The rows are grouped in 4 ways, from coarse to fine. Each group lies inside one group of the grouping before and may be the whole of it. The rows also spread widely along 9 directions, which tell nothing about the answers.
Some rows, each with its group in each grouping after it:
[-6 7 6 -14 7 9 -10 2 -4 3 -2 1 -6 4 11 15 -25 -6 16 4 -1 0 5 -4 -8 11]
Q877 Q17 zesaz Q780
[-5 -6 5 2 15 16 -4 -2 24 -2 6 10 1 26 12 1 0 -14 -7 0 8 -17 -4 2 -5 3]
Q110 Q865 vuzef Q729
[3 -6 2 -16 19 6 -6 1 3 2 3 8 3 5 17 6 -2 -12 1 -7 3 -1 -16 -1 -3 11]
Q877 Q932 vaguz Q757
[-11 -4 0 -13 8 12 -6 -13 1 0 2 5 2 14 10 1 0 -4 9 -9 7 -1 2 -6 6 3]
Q110 Q865 roze Q919
[-3 -3 11 6 3 6 -7 -3 11 5 3 8 4 6 13 0 12 -4 11 -24 2 6 -3 -2 10 3]
Q110 Q512 paz Q902
[-5 4 13 -2 -3 0 -11 -2 3 12 6 0 -5 10 9 7 -15 -5 20 -6 -9 12 15 -10 -3 5]
Q110 Q865 roze Q933
[-14 -5 -2 -7 -10 12 7 -8 -3 0 9 7 1 12 11 -10 8 -9 14 -5 -3 4 -2 6 -3 8]
Q110 Q865 Kevul Q544
[-4 -10 6 -8 13 11 -12 -7 10 1 10 -1 -4 22 17 11 -9 -8 7 -10 -4 3 -3 -3 5 11]
Q877 Q17 Ledeg Q179
[1 1 10 -1 3 4 2 9 -6 3 2 7 -6 3 2 15 -19 5 8 0 -14 8 -10 14 -10 19]
Q877 Q220 zet Q202
[-5 -3 4 -8 -6 -4 2 6 -5 4 10 3 -6 11 2 -3 -18 -1 7 20 -10 6 11 -6 -23 1]
Q110 Q512 Kapi Q350
[-1 -3 -2 0 -13 -8 3 0 -6 10 10 2 4 10 3 -4 -11 2 7 6 -15 22 11 -6 -17 -2]
Q110 Q942 saras Q284
[-11 -1 -1 7 0 15 -2 -8 -1 -8 -6 7 12 8 -7 -2 0 17 4 -6 15 -4 10 -2 2 -12]
Q110 Q512 Difu Q40
[-5 11 -7 -1 8 16 -1 -4 3 2 -2 5 11 5 14 6 -8 -12 6 -9 15 -6 -8 -2 -2 4]
Q877 Q932 geg Q80
[1 -2 0 -10 3 -1 7 9 -19 0 -3 9 3 -6 -6 7 -16 14 3 9 -6 9 -8 11 -17 9]
Q877 Q220 zet Q792
[-7 6 7 6 -2 12 -4 -1 12 3 3 5 -2 15 10 3 -8 -9 11 -4 2 -3 5 -3 -3 1]
Q110 Q942 lalov Q398
[-7 -13 14 9 -2 13 -5 -2 9 -7 1 3 0 15 -1 4 5 13 9 -14 1 -1 6 5 10 -3]
Q877 Q220 Bag Q935
[-4 -18 11 0 14 16 -6 -1 12 -11 7 4 -2 24 2 9 0 6 -3 -2 2 -9 -5 7 1 3]
Q877 Q932 geg Q421
[-6 3 12 -13 12 16 -15 5 16 0 -7 5 -4 8 17 8 -5 -15 11 -7 18 -19 0 -9 5 5]
Q877 Q700 kogi Q403
[0 6 11 3 6 2 -8 2 3 6 -3 6 3 3 3 9 -10 5 8 -9 0 5 4 -6 -2 2]
Q110 Q512 Difu Q901
[4 -24 11 -15 30 3 -18 -4 15 2 5 8 2 20 10 4 7 4 -11 -12 1 0 -5 -10 8 0]
Q110 Q865 Kevul Q752
[-11 5 17 0 5 13 -15 -2 9 1 0 1 -8 11 10 12 -9 -3 18 -11 3 -4 11 -9 7 5]
Q110 Q512 paz Q212
[1 -17 -9 -17 23 -1 -3 -8 -8 2 6 8 12 13 0 1 -6 14 -15 2 0 10 -7 -3 -8 2]
Q110 Q865 vuzef Q729
[-1 -7 6 1 -1 6 1 4 4 1 8 5 -3 12 7 5 -12 -2 5 5 -12 4 -3 10 -14 8]
Q877 Q17 zesaz Q780
[2 7 -9 -6 -12 -7 16 1 -2 18 16 10 4 5 21 -11 -8 -29 8 6 -16 14 -11 4 -27 14]
Q110 Q865 roze Q919
[-2 -3 6 2 6 6 -4 1 14 5 1 9 4 12 8 -1 1 -5 1 -3 4 -5 3 -3 -5 -3]
Q110 Q865 Kevul Q752
[-11 5 6 0 -10 15 0 1 11 -1 1 11 -4 9 14 -6 6 -17 17 -6 6 -8 -1 3 0 4]
Q110 Q942 lalov Q398
[-5 -4 8 11 -18 2 5 9 12 2 16 -4 -7 28 4 -3 -20 -5 7 19 -15 0 21 -3 -23 -8]
Q877 Q220 Bag Q935
[7 -21 17 1 14 3 -10 12 26 -3 9 7 -8 25 7 7 -8 -3 -9 13 -7 -10 2 1 -15 0]
Q877 Q17 Ledeg Q179
[-6 -12 18 20 -12 9 -4 1 13 -4 5 0 -2 16 -3 7 -2 13 15 -8 -9 5 14 9 0 -2]
Q877 Q17 Ledeg Q179
[2 4 7 3 -4 -1 0 8 -1 8 0 5 0 -3 6 8 -15 -1 13 0 -8 10 0 6 -14 9]
Q877 Q17 Ledeg Q179
[-10 7 -6 -1 0 7 -6 -19 -6 14 7 -4 12 9 14 5 -6 -4 19 -27 -1 22 4 -10 12 7]
Q110 Q865 vuzef Q729
[-7 -18 11 3 -8 12 3 0 10 -7 10 3 -2 21 3 -2 3 4 6 -2 -6 -1 2 10 -3 2]
Q877 Q700 kogi Q403
[-12 6 -12 0 -12 9 11 -14 -15 6 2 6 14 -1 5 -8 2 1 16 -14 0 16 -4 8 -1 6]
Q110 Q865 Kevul Q752
[4 -15 -9 -14 8 1 1 -5 0 4 8 12 12 3 18 -9 13 -9 -2 -13 2 10 -17 3 -2 4]
Q877 Q17 zesaz Q780
[-3 0 0 -1 6 13 -5 0 17 2 4 2 5 20 15 2 -10 -12 0 0 12 -13 5 -9 -8 -4]
Q877 Q700 kogi Q403

New rows. What belongs after each?
[0 -7 -1 -6 10 9 -9 -3 18 5 6 1 8 21 18 -1 -3 -12 -2 -7 12 -7 3 -15 -1 -7]
Q877 Q700 kogi Q403
[-4 -18 -4 -4 -9 4 4 -6 -1 0 11 7 9 9 10 -12 12 -1 7 -9 -4 12 -2 5 -3 -3]
Q877 Q17 zesaz Q780
[-7 4 6 6 -14 8 4 3 0 1 4 2 2 5 7 1 -7 -7 20 -2 -5 3 5 6 -10 3]
Q877 Q932 vaguz Q757
[7 15 -2 8 1 -6 4 7 -7 12 -6 11 14 -9 -1 3 -15 7 1 0 1 11 -1 -2 -19 -1]
Q110 Q512 Difu Q901
[-3 -14 4 -10 18 10 -12 -9 3 -1 6 1 1 15 11 12 -4 4 4 -15 -1 7 -8 0 9 11]
Q877 Q17 Ledeg Q179
[-7 -6 -2 -18 -10 3 2 -4 -8 6 10 0 2 5 17 -7 0 -11 18 -8 -5 13 -1 -4 -2 8]
Q877 Q700 kogi Q403
[4 1 7 -3 4 -7 -5 7 0 10 -7 11 7 -5 -2 2 -7 7 4 2 2 7 9 -8 -13 -7]
Q110 Q865 roze Q919
[1 -8 -2 -9 -8 -6 5 6 -4 5 7 7 8 0 10 -11 6 -7 8 1 -1 10 0 -3 -13 -5]
Q877 Q932 geg Q421
[-3 -19 21 -29 19 5 -22 3 4 -3 0 5 -10 6 14 8 7 -4 14 -11 2 -2 -1 -10 14 8]
Q877 Q932 vaguz Q757
[-4 -5 16 -3 0 3 -4 3 3 3 1 7 -6 7 -1 5 -7 4 11 1 -7 3 7 1 -7 6]
Q110 Q865 roze Q919
[-13 -17 12 0 -9 10 -12 -7 17 -5 8 1 -3 26 7 -8 12 -1 11 -7 3 -2 21 -12 9 -13]
Q110 Q942 saras Q284
[4 4 -1 -6 19 4 -7 -1 8 10 3 7 3 12 17 11 -14 -13 -4 -7 -1 4 -13 -5 -5 14]
Q110 Q942 saras Q284
[-6 3 10 2 12 13 -7 -6 3 3 -1 3 -1 12 3 16 -14 6 8 -11 -3 2 -2 4 4 13]
Q110 Q865 Kevul Q752
[-15 17 -1 -16 5 19 -4 -6 -9 2 -8 8 0 -2 13 7 -9 -13 21 -8 11 -6 -5 0 3 17]
Q110 Q865 Kevul Q544
[-9 -9 12 -17 11 13 -9 -4 1 -4 4 8 -11 14 10 8 -1 -3 10 -7 -5 1 -11 4 7 18]
Q110 Q942 lalov Q398
[6 -5 3 -8 0 -1 6 17 -4 0 -9 23 6 -19 4 -6 8 -1 3 5 5 -2 -16 16 -18 5]
Q877 Q17 zesaz Q780
[-10 -5 12 7 -25 9 5 -4 0 3 7 1 0 4 8 -2 10 -1 30 -25 -11 17 0 12 9 11]
Q877 Q700 kogi Q403
[-2 9 9 -6 13 11 -9 2 -3 2 -8 5 2 -5 9 18 -11 -2 15 -14 5 0 -9 1 4 13]
Q877 Q932 vaguz Q757
[-5 2 11 -2 6 11 -7 8 10 -5 -10 13 -3 5 1 5 -4 0 3 6 11 -15 1 2 -7 2]
Q110 Q942 saras Q284
[-11 4 3 -1 7 20 -10 -14 -1 -1 -2 -1 8 6 12 12 0 -1 21 -30 9 5 -4 -2 20 8]
Q877 Q932 vaguz Q757
[-7 11 10 10 -6 6 -4 2 5 9 -1 2 0 9 2 7 -19 0 15 1 -4 2 16 -3 -10 0]
Q110 Q865 Kevul Q752
[8 6 -8 -16 1 -11 6 15 -1 12 1 18 3 -5 15 -10 -9 -20 -4 20 0 1 -7 -4 -32 4]
Q110 Q942 saras Q284
[-8 1 0 -2 -20 3 10 4 -12 1 5 4 1 1 2 -4 -8 0 19 3 -8 10 5 8 -12 4]
Q877 Q220 zet Q792
[-2 -6 2 -3 6 5 -8 -1 2 0 -1 4 6 6 5 5 -5 6 6 -6 5 4 4 -3 -1 -2]
Q877 Q17 Ledeg Q179
[4 -6 5 6 6 5 -2 7 8 0 -4 10 7 3 1 5 -6 7 -2 1 4 -2 -1 5 -12 -4]
Q877 Q17 zesaz Q780
[0 -25 5 -12 6 -7 -8 1 7 0 14 4 1 22 4 -11 2 5 -8 11 -2 5 15 -17 -10 -16]
Q110 Q512 Kapi Q350
[0 -8 6 -23 4 -8 -6 1 -4 9 18 1 -10 17 15 -1 -15 -12 6 9 -19 13 3 -13 -14 11]
Q110 Q512 Difu Q901
[-5 4 3 2 -2 9 3 -3 6 3 7 8 1 11 12 -1 -2 -11 8 -7 -3 1 -7 4 -5 11]
Q110 Q512 Difu Q901
[5 -8 -8 -13 5 0 6 2 -1 5 3 12 13 -1 14 -8 7 -8 -3 -6 6 4 -17 2 -9 4]
Q877 Q700 kogi Q403
[-7 -13 21 -3 -12 5 -10 6 7 -2 1 6 -7 2 5 0 7 2 23 -9 -5 4 12 2 4 -1]
Q877 Q17 zesaz Q780
[-2 3 11 1 6 7 -5 7 4 -1 -8 12 -2 1 0 9 -7 5 5 -1 2 -3 -3 5 -6 8]
Q110 Q942 saras Q284
[16 0 10 13 1 -10 4 19 12 11 -3 19 7 -5 2 -1 -1 1 -7 1 -7 7 -9 7 -21 -2]
Q110 Q942 lalov Q398
[-4 -9 3 -13 2 -1 -10 3 3 0 -1 6 2 10 2 -5 -3 4 1 11 7 -1 18 -16 -9 -13]
Q110 Q942 saras Q284
[-3 3 2 -7 18 11 -7 -1 11 5 1 8 1 15 13 7 -12 -11 -2 0 5 -9 -6 -3 -6 8]
Q110 Q865 Kevul Q752
[-2 -19 12 -16 14 8 -12 1 13 -3 8 2 -6 22 12 6 -4 -3 1 -2 -1 -5 -1 -6 1 6]
Q877 Q700 kogi Q403
[-7 -5 1 -11 4 1 -10 -7 -1 8 8 -2 3 17 7 0 -13 0 7 2 -4 9 17 -17 -6 -5]
Q110 Q865 Kevul Q752
[-4 10 9 8 -13 2 3 6 8 8 10 4 -4 13 10 -1 -13 -13 13 4 -11 3 8 -1 -17 5]
Q110 Q512 Difu Q901
[3 -3 0 -3 -3 -5 1 4 2 9 7 8 2 9 9 -3 -6 -6 2 4 -8 11 1 -4 -15 2]
Q110 Q942 saras Q284
[0 -4 6 12 -7 1 11 -1 -3 6 8 8 4 7 -2 2 -4 9 6 -7 -20 18 -9 19 -11 14]
Q110 Q865 Kevul Q752
[-10 -1 -5 -10 6 14 -10 -15 -7 1 0 0 10 5 12 6 -3 1 16 -22 8 10 -1 -5 13 4]
Q877 Q17 zesaz Q780
[-13 -17 -12 -20 -7 1 7 -6 -9 -5 19 2 -1 25 4 -19 -7 -2 -2 28 -3 2 14 -10 -23 -10]
Q110 Q512 Kapi Q350
[-7 -1 -21 -13 -7 3 13 -9 -26 1 5 3 17 -1 2 -8 -7 5 8 3 0 16 -4 3 -14 0]
Q877 Q932 vaguz Q757
[-3 -1 5 3 -4 3 -4 -3 29 14 21 0 -3 32 27 -6 -7 -34 7 0 -7 -2 11 -15 -12 -1]
Q110 Q865 roze Q919
[-7 -13 -10 -29 15 9 2 -5 0 -3 13 10 -1 23 16 -10 -3 -16 -9 17 1 -9 -9 -2 -17 8]
Q110 Q865 Kevul Q544
[4 -9 18 -6 26 8 -18 11 25 -1 -8 14 -2 13 7 7 -1 -2 -10 4 14 -22 4 -10 -4 -6]
Q110 Q865 Kevul Q544
[4 2 1 -8 6 -7 -1 9 -3 8 0 11 3 -3 6 -2 -9 -1 1 7 2 5 0 -8 -17 -1]
Q110 Q512 Kapi Q350
[-10 -2 7 5 1 14 -3 -7 9 -1 6 5 1 14 10 0 5 -4 10 -16 5 0 -3 1 7 5]
Q110 Q512 Kapi Q350
[-12 -14 -10 -45 26 6 -13 -13 -21 -6 -8 9 7 2 0 -3 -1 13 -2 7 20 -3 3 -17 3 -4]
Q110 Q865 roze Q919
[-1 -15 -16 -15 14 6 2 -8 -2 -2 11 5 10 18 12 -3 -5 -3 -11 5 3 3 -10 0 -11 2]
Q877 Q17 Ledeg Q179
[3 -16 10 -10 2 -3 -5 5 8 6 14 2 -4 16 15 0 -2 -8 5 -5 -12 10 1 -5 -4 3]
Q877 Q220 zet Q792
[-5 2 10 3 9 8 -12 -1 5 3 -9 6 7 3 -1 8 -3 11 9 -13 10 0 10 -6 6 -4]
Q110 Q865 vuzef Q729
[-11 12 4 12 -24 12 9 5 -9 -2 -9 8 5 -11 -1 -3 4 5 27 -12 6 3 3 13 0 2]
Q877 Q220 Bag Q935
[-9 2 -1 -10 8 12 -2 -4 -2 0 -3 9 3 7 5 3 -6 -1 5 1 7 -5 -2 1 -4 6]
Q110 Q865 Kevul Q752
[-9 2 6 17 -2 18 -5 -8 20 -1 0 6 7 19 8 1 6 -4 8 -18 11 -6 6 -2 8 -5]
Q110 Q942 saras Q284
[-7 2 18 -8 -5 -3 -14 7 -1 7 1 0 -10 3 4 5 -14 2 22 3 -4 7 22 -17 -4 -2]
Q110 Q512 Kapi Q350
